There are 3 nested groupings, the coarsest first. Each group lies inside one group of the grouping before and may be the whole of it. The rows also spread widely along 12 directions, which tell nothing about the answers.
In the rows, zero is written as 128.
Known rows, each followed by its group in each grouping:
[106 131 127 122 151 127  69 145 167 140  45 144 137 140 103 165 133 123
  70 134 142 158 107  95 141 147 183 149 157] -> q_277 q_393 q_311
[109  83 170 158 128 133 163 111  67 134 161 145 144 113 145  85 171 150
 158  98 128 100 134 147 100 149  67 138 100] -> q_277 q_389 q_375
[105 104 144 121 130 122 145 102  91 125 174 149 131 162 144  83 164 127
 147 110 110  83 136 138  84 133 109 163  65] -> q_277 q_393 q_372
[ 87  93 172 140 159 140  85 129 176 151  35 147 171 122 116 143 175 132
 116  91 151 150 102 103 136 142 155 140 154] -> q_277 q_810 q_934
[149  57 123 170  82 116  94 118  85 149 144 110 144 112 100 183 160 112
 145 116 113 116 148 153 150 153  79 121 103] -> q_277 q_980 q_785
[109  51 125 181 120 147 127  56 140 157 103 188 133 149 138  71  99 168
 134 161 179 149 112 119 144 172 141  97 120] -> q_517 q_99 q_588
[ 83 159 132 108 113 102 118 113 123 131 157  67 139 135 204  90  71 133
  75 153 134 127 107 112 146 155 132  64 101] -> q_277 q_810 q_204
[ 96 148 153 133 169 147  98 128 134 108 114 173 136 144 130 149 132 176
  58 158 138 156 101  92 107 127 171 162 139] -> q_277 q_393 q_312
[111 119 171 100 123 116 152 153 123 158  58 109 147 126 120  93 135  87
 133 117 182 155 137 101 124 160 104 110 158] -> q_517 q_775 q_933
[131  84 138 162 134 174 136  92  80 161 173  99 149 130 138 184 148 166
 129  74 133 102 117 129 126 152  63 144  81] -> q_277 q_389 q_539
[117 124 150 147  97 130 100 119  75 119 138 127 147 125 103 156 155 148
 122 131 133  95 146 125 127 125 102 169 111] -> q_517 q_775 q_564
[152 125  93  93 129 103  98 119 173 187 111  69 123 130 152 177 108 127
 110 107 112 148 103 125 151 133 125  90 119] -> q_517 q_280 q_696
[102  95 143 145 112 141 124 102  82 135 106 156 136 153 112  91 125 126
 126 154 178 110 132 110 125 169 120 138 123] -> q_517 q_775 q_564
[155  98  93 101 154 124  86 116 152 161  85 151 114 169  85 163 159 104
 134 117 109 107 110 115 112 134 158 174 109] -> q_517 q_775 q_933
[ 84 107 104  72 161  88  72  79 152 144 143 129 174 126 115 116 161  92
 126 158 154  88  61  80 101 167 166 122  97] -> q_277 q_389 q_375
[ 84 108 190 151 133 111 105 125 184 119  74 186 166 130 134 104 165 162
 109 122 128 170 132 120 117 102 181 153 129] -> q_277 q_393 q_372
[142  78  97 166 176 141  90  90 149 148 159 144  94 152 194 142 125 177
 106 110  55 119  79 167 126 135 142 104 104] -> q_277 q_810 q_934
[109 138 168 116 125 163 192 112  72 127 154 132 134 163 138 106  92 164
 100 163 201 154 138  78  95 153  85 130 113] -> q_517 q_775 q_564
[105 171 197 114 153 100 100 179 132 127 126  69 125 126 208 128 158 124
 106  70  53 122 137 175 134  92 146 125 128] -> q_517 q_280 q_696
[158 161  92  48 120  93 129 183 153 162  51 124 105 155  66 168 132  84
  97 132 137 152 151  82 108 130 130 173 132] -> q_277 q_393 q_311
[135 139 199 135 143 146 152 181 115 154  96  92 121 137 162 152 147 137
 118  64 109 163 162 147 134 115  99 143 136] -> q_517 q_99 q_588
[160 135 130  68 163 125 151 183 142 175  87  89 105 172 122 177 133  77
 109  86 126 153 130 105 111 149 123 140 123] -> q_277 q_389 q_539
[ 92  76 205 177 157 157 121 109 128 134 122 138 152 155 177 121 136 145
 114 110 148 172 125 136 137 148 149  95 136] -> q_517 q_280 q_696
[115 103  98 163 137 172 116  79 113 170  80 145 104 152 145  87 103 176
 115 103 133  81  93 135 149 155 120 144 108] -> q_517 q_775 q_933
[112 166 108 122 109 154  90 136  78 136  76 112 103 181  89 157  82 112
  67 168 180 103 133  90 158 172 154 158 125] -> q_517 q_99 q_588
[104  74 171 138 144 106  86 150 119 138  97 117 161 101 126 141 173  79
 126 125 137 155 113 132 134 172 126  95 167] -> q_277 q_980 q_785
[160 106  87 139 121 114 126 131 180 166  66 160  82 171 150 107  98 155
 112 114  85 143 134 145 139 124 156 131 104] -> q_277 q_810 q_204
[166  62  78 128  80  78 118 115 162 169  97 153 122 126  96 132 130 116
 144 142 121 158 148 130 132 143 115 111 113] -> q_277 q_393 q_311
[164 143 103 144 100 111  89 156 101 126  98 130  92 121 103 182  92 143
  66 189 127 162 141 126 155 146 130 122 169] -> q_517 q_99 q_588

New rows, each followed by its group in each grouping:
[ 95 116 180 157 121 163 123 146  81 114 120 112 116 219 143 139 108  95
  91 121 155 124 166 121 138 161 158 130  97] -> q_277 q_810 q_934
[139 117 190 124 143 154 174 165  96 156  98 111 124 148 133 148 154 127
 133  77 144 157 159 128 110 136  78 145 141] -> q_517 q_280 q_696
[137 103 123 120 122 110 111 100 152 138 134 138 128 180 124 142 111 121
 114 155 135 147 133 107 119 128 169 120  90] -> q_517 q_775 q_933
[134 118 153 125 168 135 144 175  92 149  93 129  89 157 152 107 158 103
 130  74  87 101 131 161 110 150 114 159 130] -> q_277 q_389 q_539
[171  86  86 126  98  94 135 121 117 141 161 146  98 151 119 145 109 129
 119 164 109 152 147 133 115 145 110 109 101] -> q_277 q_393 q_312
[161  96 107 111  83  70 128 113 173 167 103 143 122 137 116 117 131 129
 150 140 115 148 153 132 128 112 127 119 103] -> q_517 q_280 q_696
[127 181 131  92 152 135 125 131 114 150 162  68 118 135 171 167 115 160
  86 110 103 122 112 119 118 115 107 139 101] -> q_517 q_99 q_588
[137 108 136 139 171 145 153 119  91 132 187 128 108 143 179 140 125 163
 100 128 105 139 102 136  99 152  99 112 115] -> q_277 q_389 q_539
[109 102 154 115 115  60  99 152 173 136  80 136 152 103 143  94 156  94
 125 132 113 167 138 136 132 131 156  96 150] -> q_277 q_393 q_311
[143 108 117 150 106  96  96 137 109 124 144 129 123 109 134 158 137 141
 100 144  90 140 139 147 134 131 117 119 132] -> q_277 q_393 q_311
[ 89 138 146  90 163 122 104 140 137 148 122  69 137 162 174 136 124  87
  94  94 126 128 100 114 128 154 154 105 110] -> q_277 q_393 q_372
[110  88 122  92 155 119 103 117 147 185  71 117 162 112 102 127 194  89
 163  69 140  89  89 113 118 162 104 156 122] -> q_277 q_389 q_539
[139  83 142 160 163 151 111 124  84 146 152 109 107 132 167 149 132 128
 118 117 111 137 107 157 132 173 102  96 145] -> q_517 q_99 q_588
[124 109 154  95 151 135 171 125  99 157 122 131 132 129 132  96 160 129
 156 101 144 120 121 118  86 143  67 147 123] -> q_517 q_775 q_564
[128 142 136  90 160 132 138 164  93 147 137  80 103 153 158 148 143 102
 108  80  98 113 122 135 108 145  97 141 114] -> q_277 q_393 q_372
[126 115 124  89 188 128 121 102 160 146 135 163 111 171 154 104 141 141
 124 130 103 120  91 119  83 123 162 150 100] -> q_517 q_775 q_564
[121  78 137 128 158 130 128 135  82 140 119 143 123 124 123 112 148  93
 125 148 150 136 105 124 108 194  96 104 157] -> q_277 q_980 q_785
[128 112 157 166 145 173 130 148  98 142  96 132 112 157 136 167 143 163
 105  79 115 127 137 138 128 136 106 162 122] -> q_277 q_810 q_934
[157 114 148 194 117 129 125 144 120 121 104 184  71 160 161 104 102 185
  98 149  80 161 163 177 144 111 156 134 134] -> q_517 q_99 q_588
[136  68 167 154 165 156 156 132  81 148 107 156 109 146 138  89 175 121
 164  79 112 114 132 160  98 156  86 148 137] -> q_517 q_775 q_933
[134 102 141 130 139 155 139 122 128 152  72 179 117 181  95 124 145 142
 132 117 150 127 141 110 107 130 136 189 110] -> q_517 q_775 q_564
[119 122 120 118 118 128 136 113 158 147  92 154 131 175 114 130  96 146
  88 150 170 169 137  82 124 139 159 137 104] -> q_277 q_393 q_311
[139  44  92 164 142 119  76  99 134 173 101 118 144  77 131 162 132 126
 117 129 138 144  65 132 161 203 103  65 175] -> q_277 q_389 q_539
[120 121 197 133 138 115 108 193 108 117 103 121 124 166 129 160 161  77
 109 111 104 155 171 145 123 128 159 142 127] -> q_277 q_980 q_785
[134  76 165 156 143 104 173 142 106 130 133 173 109 117 177  54 141 138
 142 137 107 160 131 161 100 159 100  92 152] -> q_277 q_389 q_539
[125  54  98 127 135 122 119  67 158 175 121 150 162 125 110 138 135 135
 135 143 175 143  82  90 121 177 120 106 112] -> q_277 q_389 q_539
[166  84 137 149 109 129 133 132  72 126 173 127 108 162 119 174 118 119
 119 158 129 154 160 135 119 151 105 113 116] -> q_517 q_775 q_564
[123 128 144 110 161 114 145 134 178 144 130 140  98 178 197  96  84 145
  82 148 106 185 114 127 114 123 178  89 105] -> q_277 q_980 q_785
[131 122 137 129 149 126 127 157 154 162  83  90 109 132 183 142  90 136
  79 112 125 183 107 128 152 156 125  68 161] -> q_277 q_810 q_934
[148 121  88 108 114  86 100 108 132 141 126 134 129  90 111 150 110 148
  94 201 149 159  98 102 128 152 114  91 164] -> q_517 q_280 q_696
[159 116  98 131 115 118 107 130  63 147 145 111 106  98 112 154 154 133
 134 127  98  89 125 153 126 150  63 147 130] -> q_517 q_99 q_588
[141  71 120 128 167 133  96 107 117 140 191 101 135 141 148 202 151 115
 119 124 107 140  94 127 108 162 109  93 113] -> q_277 q_810 q_934
[158  74 159 191 101 126 119 164  70 128 134 123 103 156 128 165 148 113
 135  97  88 125 181 182 148 142 114 131 111] -> q_277 q_389 q_375
[160  56  59 145 133 127  68  97 135 160  82 164  92 173  99 143  98 102
 111 174 139 129  97 123 150 190 169 106 139] -> q_517 q_775 q_564
[158  53 131 168 115 122 126 122 100 137 116 161  98 164 123 120 119 109
 136 151 127 151 152 150 129 163 131 101 133] -> q_517 q_775 q_933
[115  80  92 163 122 104  38  96 131 129  95 168 138 122  91 146 139 127
 103 172 128 103  95 125 154 166 180 130 133] -> q_277 q_389 q_375
[121  91 154 125 133 141 123 105 118 167 123 112 151 148 123 145 183 125
 166  57 120  89 136 139 118 123  97 167  82] -> q_517 q_280 q_696
[108 135 112 113  67 101 131  96 107 151 149 100 148 125 126 104 117 142
 128 132 138  88 142 117 135 130  91 134  58] -> q_277 q_980 q_785
[117  74 175 189 125 141 129 164  86 143  75 126 103 146 168  84 150 108
 143  62  89 108 155 191 152 161 103 124 137] -> q_277 q_810 q_204
[108 121 129 165 103 130  60 134 172 139  26 160 147 139  87 169 131 157
  77 122 141 149 138 107 169 121 188 170 132] -> q_277 q_393 q_311
[115 132 182 127 117  89 136 153  97 102 151 144 141 103 143 105 185 139
 135 123  90 119 156 147  88 106  92 148 126] -> q_277 q_810 q_934
[120  85 168 163 174 177 112 129 125 152 103 109 121 172 169 166 109 134
  93  99 142 167 108 128 151 164 148  98 144] -> q_517 q_775 q_564
[136 121 122 140 131 157 128 126  31 113 170 135  91 175 115 148  99 122
  91 188 158 120 136 113 115 180 109 135 123] -> q_517 q_99 q_588
[ 84 154 142  81 131 124 130 128 121 147  78 136 167 116  88 113 168 137
 118 109 169 102 117  75 102 136 100 190 115] -> q_277 q_393 q_312
[ 71  78 151 114 194 134 102 123 121 141  89 135 145 132 152  82 146  73
 110 135 172 144  63 105 118 215 144  80 179] -> q_277 q_393 q_372
[121  86 144  99 126 102 139 115 126 160 137 111 161 130 120 124 162  94
 157 108 151 125 127 112 106 153 101 119  93] -> q_277 q_389 q_375
[144 144 181 120 150 144 137 172 111 141  83 117 146  85 104 195 174 158
 104  97 138 168 131 103 107 115  75 165 179] -> q_517 q_775 q_933
[109 133 208 155 111 137 158 177  52  78 128 174 119 172 114 111 144 131
  97 153 143 149 196 127  99 129 125 172 127] -> q_277 q_393 q_312
[127  99 129 174 125 148  90 128 159 155  42 159 120 169 109 154 120 151
  97 103 132 138 133 125 166 136 184 157 115] -> q_277 q_389 q_375
[163  54  98 123 149 133 149 116 126 163 129 167  93 195 115 130 130 108
 138 125 125 146 129 127  99 166 124 130  98] -> q_277 q_393 q_312
[109 111 146 122 149 132 164 113 115 134 124 177 119 152 147  62 142 153
 129 134 136 118 119 118  84 143 107 143 111] -> q_277 q_810 q_934
[126 112 129 152 128 135 113 114  72 115 156 167 118 154 114 128 160 146
 123 133 105  74 138 140 103 135 122 187  85] -> q_277 q_389 q_539
[123  94 113 164 138 114  62 146 102 135  66 145 110 104 120 121 146 114
 109 130 101  99 103 159 159 175 144 124 169] -> q_277 q_389 q_375
[133 119 161 124 156 164 165 128 122 159 148  83 109 191 191 152  80 138
  93 108 151 182 130 118 130 150 124  82 111] -> q_517 q_280 q_696
[117 130 108 101 120 111  98 155 123 142  48 152 118 151  74 126 140  87
 103 142 148 119 136 101 126 157 150 166 140] -> q_277 q_393 q_311
[113 113 124 110 111 107 139 115 147 158  90 159 129 154 120  74 155 133
 152  92 116  95 143 130 111 119 122 176  75] -> q_277 q_393 q_312
[ 88 118 204 114 149 145 152 150 120 141 103 102 166 143 143 140 150 113
 111  88 173 171 132  97 115 151 111 124 133] -> q_277 q_393 q_372
[144 110 172 117  87  80 152 155 149 135 126 135 155 121 114 154 157 131
 133 122 123 186 183 120 109 100 104 133 111] -> q_277 q_393 q_312
[141  69  92 138 165 130  86  96 105 150 160 125 134 109 119 182 146 132
 114 145 128 125  70 119 120 183 109 103 136] -> q_277 q_389 q_375
[ 81  86 144 179 143 147  88  95 113 141  77 159 163  87 124 107 147 165
 110 130 165 116  78 115 150 176 126 126 156] -> q_277 q_389 q_375
[138 133 182 154 156 132 106 151 163 129  99 144 121 137 161 162 159 181
 100  88  74 161 141 157 128  78 157 159 137] -> q_517 q_280 q_696
[144  84  82 178 100 117 108 109  92 136 119 156  92 115 138 108 104 163
 105 166 110 113 116 151 145 166  99 102 141] -> q_277 q_810 q_934
[ 79 172 159 128 109 121 137 135 148 149  52 124 145 121 156  72 113 170
  93 104 147 116 127 113 148 120 135 151 119] -> q_277 q_389 q_539
[126 136 145 130 157 125 102 148 154 150 106  98 133  96 167 176 119 166
  65 122 112 183  94 120 143 132 124  97 159] -> q_277 q_980 q_785
[168  85 103 139  88 102  91 134 117 172  97  98 112 135 106 166 140  92
 148 105 108 119 155 155 160 145 108 125 114] -> q_517 q_99 q_588
[130 144 118 161  96 139 118  92 104 133 163 115 118 138 153 148  81 197
  83 160 131 132 133 124 150 124 117 124  94] -> q_517 q_99 q_588
[125 109 182 142 143 152 126 163 119 144  74 125 108 198 136 141 134  99
 116  89 132 147 162 140 139 139 158 144 126] -> q_517 q_280 q_696
[120 110 155 101 107  80 160 137 120 147 144  97 156  95 143 106 129 109
 131 141 158 164 133 113 117 155  87  73 129] -> q_277 q_389 q_375
[110  82 177 190  88 115 133 139 115 136 104 124 122 163 175  80 106 120
 128 104 120 142 170 171 166 148 151  88 101] -> q_277 q_389 q_375
[144 104 145 161 156 146 120 139  99 144 155  97 122 114 168 190 126 156
  91 106 108 155 104 142 136 155  94 101 146] -> q_277 q_389 q_539
[145  84 132 139 105  86 142 127 189 157  50 205 134 120  98  92 149 162
 143 136 133 169 148 121 120 113 144 149 126] -> q_277 q_389 q_375
[109 146 155 114 113 126 147 146  66 135  91 134 125 116 111  80 143 124
 128 134 161 103 145 117 117 153  81 158 143] -> q_517 q_99 q_588
[108  67 155 157 124 164 163  83  76 137 175 146 142 174 134 121 142 147
 140 108 155 118 141 123 102 157  90 146  68] -> q_277 q_393 q_372
[ 81 115 107  76 183 118  86  75 183 156 131 129 168 137 143 126 141 132
 103 135 148 125  51  77 105 152 163 118 102] -> q_277 q_393 q_312
[116  82 113 123 126  98  95 100 172 160  70 162 114 173 140  60 126  99
 147 130 118 107 119 140 138 145 182 120 104] -> q_517 q_775 q_564
[124  95  95 128 112 131 149  79 106 165 134 127 112 153 151  73  79 143
 126 152 163 116 109 118 133 173  98  92 103] -> q_517 q_775 q_564
[167  82 133 130 106 115 164 143 131 140 106 180 103 181  98 132 132 120
 135 148 136 170 177 118  99 134 121 141 109] -> q_277 q_810 q_934
[ 99 121 159 162 109 119 129 108 134 146 115 115 131 123 194  68 102 167
 118 116 121 135 131 153 157 130 127  95 114] -> q_517 q_99 q_588
[ 86  85 176 178 119 155 117  89 119 131 141 130 175 133 145 144 143 170
 113 100 150 142 125 120 137 137 122 128  96] -> q_277 q_393 q_372
[116  77 176 140 180 135 128 107 137 109 184 167 144 162 159 152 147 143
 103 150 127 190 111 113  81 139 158 108 119] -> q_277 q_393 q_372
[156 120  60 108  99 117 128 132  80 173 110  88 100 125 105 146  90 105
 104 144 152 101 114 112 148 193  76 110 125] -> q_277 q_389 q_539
[ 96 131 183 132 173 156 130 161 117 127  75 146 142 115 128 141 153 150
  80 113 156 172 114 100 113 149 118 149 179] -> q_277 q_393 q_311
[166  57 121 100 131  85 164 117 115 152 185 139 132 126 128 125 153  95
 163 150 127 153 126 125  77 164  80  91 113] -> q_277 q_389 q_539
[ 82 138 159 149 129 116  91 141  97 127  95  95 162  66 146 130 127 143
  79 141 157 138  94 113 159 172 110  92 180] -> q_277 q_389 q_375
[ 88 126 162 162 125 160 142  95 117 153  91 121 161  81 152 107 107 213
  92 128 193 157  98 103 151 152  79 105 165] -> q_517 q_280 q_696
[116 104 118 108 140 100 136 110 157 158 124 132 124 135 173  79 116 129
 118 126 118 148 107 127 117 150 130  91 115] -> q_277 q_393 q_311
[150  79  88  97 104  45  97 108 184 151 130 154 141 121 113 120 147 106
 141 163 102 152 126 124 113 128 146 103 105] -> q_277 q_393 q_312
[ 76  76 165 175 105 112  85  98 121 118 103 151 188  97 109 125 121 132
  95 191 206 170 109  89 156 185 153  78 160] -> q_277 q_389 q_375
[138 144  79  64 108  96 129 116 145 161 118 108 135 129 102 150 112 125
 105 155 153 128 116  73 112 143 105 130 102] -> q_277 q_810 q_204
